The groups are shells around one centre, one inside the other: the same stretched ball of 7 dimensions in 10 sizes.
(in the rows, 128 means zero)
Some rows, each with its group after it:
[122 178  76  94 178  97 123 118  77 159 170  66  80 161 162 125 174 126
 102 142 118 111 153  97  98 157] => tibut
[128 136 124 128 141 118 129 119  70 163 148  88 117 142 140 128 122 127
 104 137 125 126 149 143  83 147] => tibut
[131 130 159 141 121 172 135 141 203 133 115 163 181 140  73 114 140 157
 146 110  99 157 103 147 177 114] => Mog
[126 151 135 101 130 177 132 155 187 148 107 159 187 170  88 104 193 153
 120 112 143 147 133 132 205 135] => Kol
[110 156  79  60 190  91 136  82  75 167 156 101  74 132 162 127 142 114
 109 133 156 120 137 104 121 125] => Beza
[132 127 130 141 140 144 151 146 136 124 138 123 181 162  84 158 141 162
 144 143  97 129 144 142 121 133] => goke
[113 134 112 121 160 107 142 101  89 155 162 102  94 129 136 138 111 132
 118 137 114 120 129 130  89 132] => pebit
[121 135 115 107 154 104 129  97  52 174 151  88  92 128 158 124 110 114
  98 135 144 126 145 138  81 139] => Mog
[119 119 145 124 140 165 183 145 191  88 128 174 163 133  67 153 146 150
 157 114 103 156  91 159 194  97] => tum
[149 153 134 133 126 139 110 144  98 157 130  86 147 158 132 110 153 129
 105 128 116 143 151 142 108 153] => Beza
[109 142  77  46 198  87 160  78  61 146 151 110  79 124 158 149 136 107
 119 135 170 126 135 117 130 108] => ved
[115 167  75  77 177  97 124 109  53 181 161  74  93 166 167 125 169 125
  89 147 156 103 173 101  96 162] => Mog
[128 158 110  84 163 133 134 117 149 138 131 130 123 139 123 115 165 128
 130 114 128 149 114 118 173 114] => Reru
[118 109 138 136 148 145 166 122 171 118 136 159 178 137  66 163 111 167
 166 135  95 134 115 142 142 104] => tum
[135 140 147 132 130 139 128 123 131 141 133 119 112 119 126 106 124 118
 118 108 108 159 102 152 135 120] => Mog
[119 147 125 138 134 148 123 142 149 167 143 120 160 171 101 119 157 165
 117 136 108 116 149 121 124 158] => vesu
[130 118 184 149  97 197 132 151 223 144  95 188 207 140  59  98 137 160
 137  99 115 167 100 164 198 116] => ved
[118 138  99 122 171  82 142  92  43 153 179  68  64 123 160 148 100 118
 113 147 106 114 137 128  50 137] => tibut
[113 142 126  83 144 147 139 118 134 162 122 148 126 138 125 103 157 124
 103 110 167 145 123 138 178 125] => tibut
[111 134 105 101 173 100 145  86  92 153 159 110  87 119 139 139 108 125
 126 133 124 125 122 124 103 117] => pebit
[119 114 166 128 114 187 153 147 201 135 102 189 201 145  62 119 145 159
 136 109 134 156 111 162 200 114] => pebit
[107 163  69  90 191  89 143 104  80 154 180  82  78 154 150 147 156 136
 116 150 118  99 149  94  94 146] => goke
[164 174 160 150  92 178  75 175 152 174 104  96 177 174 122  61 189 135
  91 106 111 162 146 142 147 169] => vesu
[137 149 135 104 145 131 120 106 134 148 126 122 107 113 135  98 128 111
 123 103 121 165  98 138 150 108] => tum
[142 161 109 127 149 100 112 120  43 163 160  48  84 144 170 119 136 111
  94 138 110 127 153 131  60 158] => Reru
[112 134 119  92 152 141 143 117 137 159 128 146 153 150 107 126 149 146
 121 128 152 129 138 128 158 128] => Kol
[132 138 166 132 111 177 125 143 189 147 108 159 162 135  94  89 148 138
 121  97 120 167 100 155 186 121] => Mog
[146 140 189 139  79 209 110 174 196 158  80 165 204 155  86  67 175 139
 101  89 142 178 118 173 208 139] => tum
[113 106 144 115 144 150 170 116 162 125 124 173 163 125  79 148 114 148
 149 121 128 146 107 155 166  98] => Kol
[112 151  82  78 181  91 137  92  55 170 161  87  84 143 161 135 139 120
 103 143 151 111 154 111  95 140] => pebit
[114 147 119 137 142 144 142 146 147 145 153 121 146 168 100 133 162 162
 122 138 100 115 140 124 129 152] => vesu
[127 125 123 133 158 102 147  98  83 135 160  96  98 114 131 150  89 125
 135 136  96 134 119 144  78 117] => Kol
[116 169  80  63 177 102 112  96  76 192 146  91  93 155 167 105 166 120
  91 134 167 115 159  97 121 149] => Reru
[127 162 122 106 143 138 118 126 135 159 135 115 111 143 135  95 163 125
 106 112 127 144 121 125 151 137] => tibut
[119 124 128 109 155 144 163 123 164 119 131 157 162 138  83 150 137 152
 153 126 116 141 114 138 166 104] => Kol
[122 162 107 103 157 133 127 127 144 153 142 118 129 157 121 116 170 143
 121 126 118 129 133 110 147 138] => pebit
[151 122 191 156  89 201 136 171 210 116  88 171 217 143  60 107 148 150
 141  98 104 183 101 180 198 113] => ved
[ 90 117  86  89 197  79 182  70  66 137 181 115  64 110 139 176  90 127
 134 148 129 106 121 125  88 108] => vesu
[128 158  91 111 168 109 136 128  86 144 162  79 121 165 134 147 161 141
 120 149 109 112 158 112  95 150] => pebit
[111 124 140 110 132 157 135 121 154 173 118 161 169 148  96 113 136 152
 117 122 152 133 134 139 161 130] => goke
[128 149  94 115 180  69 136  82  37 142 182  54  35 106 177 143  95 100
 118 138  94 128 119 126  49 124] => goke
[135 146  94 159 173  70 138 107  40 130 198  34  72 134 152 172  96 132
 135 164  49 106 144 121   7 146] => tum
[124 158 105  77 166 130 135 116 136 145 131 127 126 145 126 118 169 129
 124 119 140 142 126 116 168 120] => Kol
[128 137 117 112 156 120 135 111 112 147 141 112 136 140 119 137 127 138
 133 135 117 132 135 128 115 124] => Beza
[153 127 168 170 108 177 142 172 185 103 116 138 208 155  62 138 146 161
 154 121  71 161 117 164 152 124] => ved
[113 140  90  61 180 100 150  91  59 158 145 107  95 134 155 139 139 112
 106 135 173 125 146 125 123 124] => goke
[113 116 137 109 144 159 164 127 178 129 120 176 182 143  71 144 139 159
 149 123 132 141 118 143 181 107] => Beza
[118 134 140 115 132 138 131 113 110 168 132 127 108 124 136 101 124 118
  97 113 145 145 119 151 134 132] => vesu
[149 148 147 144 121 169 141 173 168 107 122 125 180 162  86 129 177 148
 137 119  89 157 123 151 164 133] => ved
[131 114 163 136 126 153 153 124 154 119 122 152 143 110  95 127 106 129
 140 107 108 167  90 171 154  99] => tibut
[133 181 115  61 136 153  89 134 117 203 102 115 140 171 156  58 209 115
  68 106 196 146 159 116 184 159] => ved
[ 96 116  90  62 193  93 181  74  72 140 155 133  93 117 134 169 108 122
 131 140 164 119 129 130 124 101] => vesu
[139 160 130 147 131 144 115 149 145 146 143  99 142 160 114 111 161 147
 121 126  84 136 132 126 122 151] => Beza
[119 143 101  78 176 112 157 103 106 128 145 120  99 127 134 141 143 118
 129 125 136 139 117 128 146 109] => Kol
[122 134 138 149 129 152 148 149 147 132 145 127 151 154  94 135 147 154
 126 130  96 131 127 145 131 141] => Reru
[139 164 139  92 113 173  95 153 134 192  94 126 175 176 129  67 199 129
  78 107 180 150 159 136 181 160] => goke
[140 134 143 149 131 128 119 121 107 153 140  97 133 132 123 121 108 133
 123 129  96 142 129 146  89 134] => Reru
[123 154 145  98 124 183 115 142 210 168  99 173 180 159  91  77 185 150
 116  99 149 155 118 127 219 130] => vesu
[146 157 145 155 119 170 122 172 186 126 127 121 182 170  84 115 178 160
 136 121  75 148 126 135 155 144] => Mog
[134 148 134 124 137 167 142 157 196 119 122 148 185 164  76 128 179 161
 146 120  99 147 120 131 185 125] => Reru
[108 111 149 107 143 167 180 123 204 108 117 200 162 119  66 140 131 148
 156 106 127 159  82 156 212  85] => ved
[108 155  77  73 189  86 146  90  56 158 169  87  62 135 167 138 142 113
 104 140 147 113 142 111 101 135] => tibut
[141 130 188 159  81 220 128 188 236 135  86 183 243 171  45  97 177 172
 131 102 112 167 119 166 213 136] => goke
[118 126 128 126 142 127 144 118  97 154 146 115 129 139 120 136 119 138
 115 136 126 126 139 145 104 137] => pebit
[141 162 131 109 133 144  99 128 134 173 119 111 140 149 133  85 161 127
 106 112 132 150 133 126 146 140] => Beza
[107 133  97  54 185 119 160  89 129 144 130 153 130 132 116 143 142 133
 138 126 165 134 124 118 173  98] => tum
[148 165 146 130 115 175 107 166 181 148 110 127 181 170  99  89 191 147
 117 110 110 157 131 133 177 146] => Beza
[114 155  83 107 183 104 150 116 113 133 172  97 108 155 123 156 154 149
 137 148  96 108 139 102 108 135] => Mog
[140 145 125 159 137 132 137 153 110 126 155  84 149 164 108 149 147 152
 130 146  74 125 148 137  88 153] => Reru
[124 193  74  56 181 108 105 107 103 178 145  88  83 157 170  92 195 115
  96 122 152 128 144  85 148 145] => tum

New rows. What belongs after each?
[151 178 137 136 107 156  72 161 107 200 121  76 156 184 145  66 187 134
  72 122 131 136 172 127 114 188] => vesu
[124 144 136 128 124 159 124 146 147 165 127 131 168 166 103 110 162 153
 109 126 128 131 145 135 145 152] => Kol
[132 176  97  78 158 106  84  99  65 210 137  72  92 151 181  79 157 109
  78 126 162 128 161 104 103 158] => tum
[111 119 120 133 154 101 153  97  62 152 169  97  83 117 141 148  87 125
 113 141 115 119 129 148  66 132] => tum
[120  98 146 122 153 133 180 101 150 100 134 163 139  99  84 164  84 136
 168 120 104 157  85 163 149  76] => Mog
[127 157 103 154 150 110 128 139  83 148 179  61 108 166 135 143 146 148
 113 154  75 104 157 119  57 169] => tum
[131 152 127 129 139 157 145 158 171 118 135 131 163 164  90 132 179 155
 136 124  95 140 125 132 164 134] => tibut
[142 162 109 136 147 105 106 125  60 167 160  51 105 155 157 121 139 127
 102 144 100 121 160 122  58 163] => tibut
[142 148 160 148 109 179 119 163 196 137 113 142 181 155  84  98 166 152
 129 107  95 160 113 146 174 134] => tibut
[132 124 131 113 150 124 146 109 105 135 134 120 133 124 119 140 112 126
 134 127 123 146 123 149 120 111] => pebit
[130 154 143 105 118 160 114 140 126 175 113 126 136 150 135  78 171 119
  83 105 161 153 134 147 166 148] => vesu
[116 139  71  85 201  79 170  96  61 120 175  86  97 142 136 187 131 133
 143 159 116 108 148 112  86 120] => tum
[114 129 115 108 163 115 144  97 113 153 149 124 117 128 121 138 112 137
 131 133 122 127 125 127 115 119] => Beza
[128 146 120 119 147 113 111 104  84 181 145  90 110 137 147 110 120 126
 105 132 126 128 144 127  87 144] => Mog
[131 164 102 105 160 129 147 144 120 117 150 100 117 158 126 137 183 131
 123 129 108 136 131 125 144 137] => tum
[124 160  94 121 167 101 130 117  86 148 171  74  89 148 146 136 144 133
 117 143  96 115 141 112  83 148] => Kol
[122 155  89  86 172  99 139 110  51 155 157  78  89 148 161 137 152 115
 100 141 145 119 155 122  98 144] => Reru
[141 176  82 115 174  80 114 114  41 153 177  32  69 150 176 133 148 115
 107 148  94 117 156 107  52 157] => tibut
[145 173 116 134 137 125  97 140  96 169 148  65 119 164 148 101 164 131
  99 132 100 130 153 119  91 166] => pebit
[128 153  96  94 169 102 124 103  75 164 150  85 107 145 150 129 139 125
 114 139 132 123 150 115  97 138] => pebit
[138 158 163 115 101 202 105 166 217 164  85 168 199 166  87  64 199 147
 108  91 144 169 120 142 227 138] => goke
[118 154 101 116 170 106 145 111 111 131 170  96  77 130 137 137 137 128
 128 131  91 128 113 119 109 127] => ved
[144 131 157 151 112 152 126 145 118 144 125 111 155 142 112 116 129 132
 114 121 110 152 131 164 118 139] => tibut
[142 177 146 114 108 188  82 165 198 186  95 139 191 183 105  55 211 150
  97 101 139 154 141 120 200 160] => tum
[123 146 123 119 147 160 151 151 191 119 132 150 176 166  76 138 178 165
 147 126 102 136 123 124 180 126] => Mog
[123 152  96 125 174  97 144 112  97 129 176  82  84 136 136 150 131 133
 134 142  80 120 124 116  86 132] => Beza
[120 117 134 158 134 130 150 131  99 144 156 107 145 148 104 154 110 154
 125 147  97 116 145 150  78 146] => tum
[145 158 136 149 126 159 116 163 170 138 131 112 180 173  91 118 173 162
 134 128  81 139 138 127 139 149] => Mog
[150 127 172 146 110 164 121 137 160 138 107 138 170 126  97 104 120 132
 133 105 106 173 106 165 151 114] => ved
[115 107 130 103 170 123 186  92 153  94 140 164 119  94  91 166  93 130
 171 118 107 157  76 152 161  68] => vesu
[100 126 104 108 181 107 179  96 128 113 170 135  85 113 113 164 112 136
 149 132 100 126  96 129 129 101] => tum
[109 120 116  97 174 119 180  97 137 107 149 150 107 109 105 160 113 130
 154 123 116 143  92 141 153  87] => tibut
[135 128 146 154 136 126 141 118 120 125 149 108 109 112 118 133  98 126
 136 121  78 152 100 156 100 115] => Reru
[138 140  93 156 179  68 154 108  43 105 199  39  71 127 144 188  94 129
 149 163  42 114 133 128  16 131] => tum
[146 157 136 118 137 140 115 130 139 141 125 110 127 134 128 100 151 120
 122 109 108 162 112 137 147 123] => Reru
[123 182  55  59 206  63 116  77  44 170 174  53  42 137 192 124 151 104
 106 141 134 114 147  83  84 137] => tum
[124 138 126 154 133 133 125 138 107 165 154  96 149 165 113 133 134 158
 114 147  99 111 158 131  81 163] => tum
[143 178 109 116 140 117  87 129  68 190 145  56 105 163 170  88 166 118
  80 131 127 128 164 116  86 173] => tibut
[136 162 118 134 137 132 120 147 103 151 149  82 125 164 133 118 166 136
 104 133 104 128 148 129 106 160] => pebit
[127 119 145 168 134 133 144 124 140 132 152 120 143 130  92 146  96 155
 147 135  69 133 115 147  93 124] => ved
[122 151 106 117 155 128 145 138 111 137 154 103 129 162 120 141 164 144
 119 139 112 120 145 125 121 147] => pebit
[118 160  94  54 166 121 125 108  84 179 128 112 112 153 157 105 175 115
  90 124 187 130 154 116 153 140] => Reru
[149 155 170 111  94 196  97 162 180 172  77 152 195 160 105  58 189 130
  95  90 160 177 130 155 210 141] => ved
[132 113 149 141 142 152 177 136 179  81 133 157 165 123  67 165 120 150
 173 120  78 159  89 161 161  90] => Mog
[157 151 150 166 115 150 119 161 134 125 135  90 151 151 111 118 149 137
 126 122  70 155 126 152 112 144] => Mog
[103 105 121  93 162 137 180 108 140 130 131 170 165 136  83 165 121 153
 148 135 148 128 127 143 160 102] => vesu
[136 159 118  77 145 133  99 113  99 191 113 108 137 151 150  86 162 117
  92 117 173 144 153 123 145 141] => vesu
[113 125 117 114 158 142 174 135 153 113 142 148 164 154  80 165 149 161
 150 138 113 126 128 135 155 118] => tibut
[138 121 139 132 147 127 158 119 117 107 139 119 132 117 107 153 107 127
 148 125  95 155 107 158 120 103] => Beza
[115 106 135 140 146 145 188 139 145  97 146 149 166 141  71 181 124 160
 156 140  96 131 120 158 137 113] => ved
[120 105 170 105 123 182 170 130 198 115  95 204 179 115  69 123 130 136
 144  95 148 177  84 176 225  84] => vesu
[120 133 145 145 123 159 137 144 160 149 134 139 159 152  92 119 143 156
 122 124 107 134 126 144 141 141] => tibut
[132 144 157  87 118 173 108 123 169 179  86 165 161 133 117  65 157 120
 102  89 175 173 113 147 207 118] => tum
[129 116 183 143  99 192 136 147 205 143  96 183 196 134  68 100 133 151
 131  99 125 169 101 170 194 114] => Reru
[131 125 154 127 123 179 153 154 197 118 107 171 205 154  62 132 158 161
 147 116 117 155 117 153 194 114] => pebit
[135 128 170 150 109 182 136 153 204 130 110 164 188 142  70 110 143 155
 140 106  98 163 102 158 180 119] => Beza
[121 153  89 122 174  82 132 102  50 156 182  58  70 139 161 145 121 126
 112 151  98 107 148 114  50 149] => Beza
[133 129 132 134 142 152 170 156 156  93 136 136 177 156  76 165 156 156
 154 133  91 142 124 149 153 119] => ved
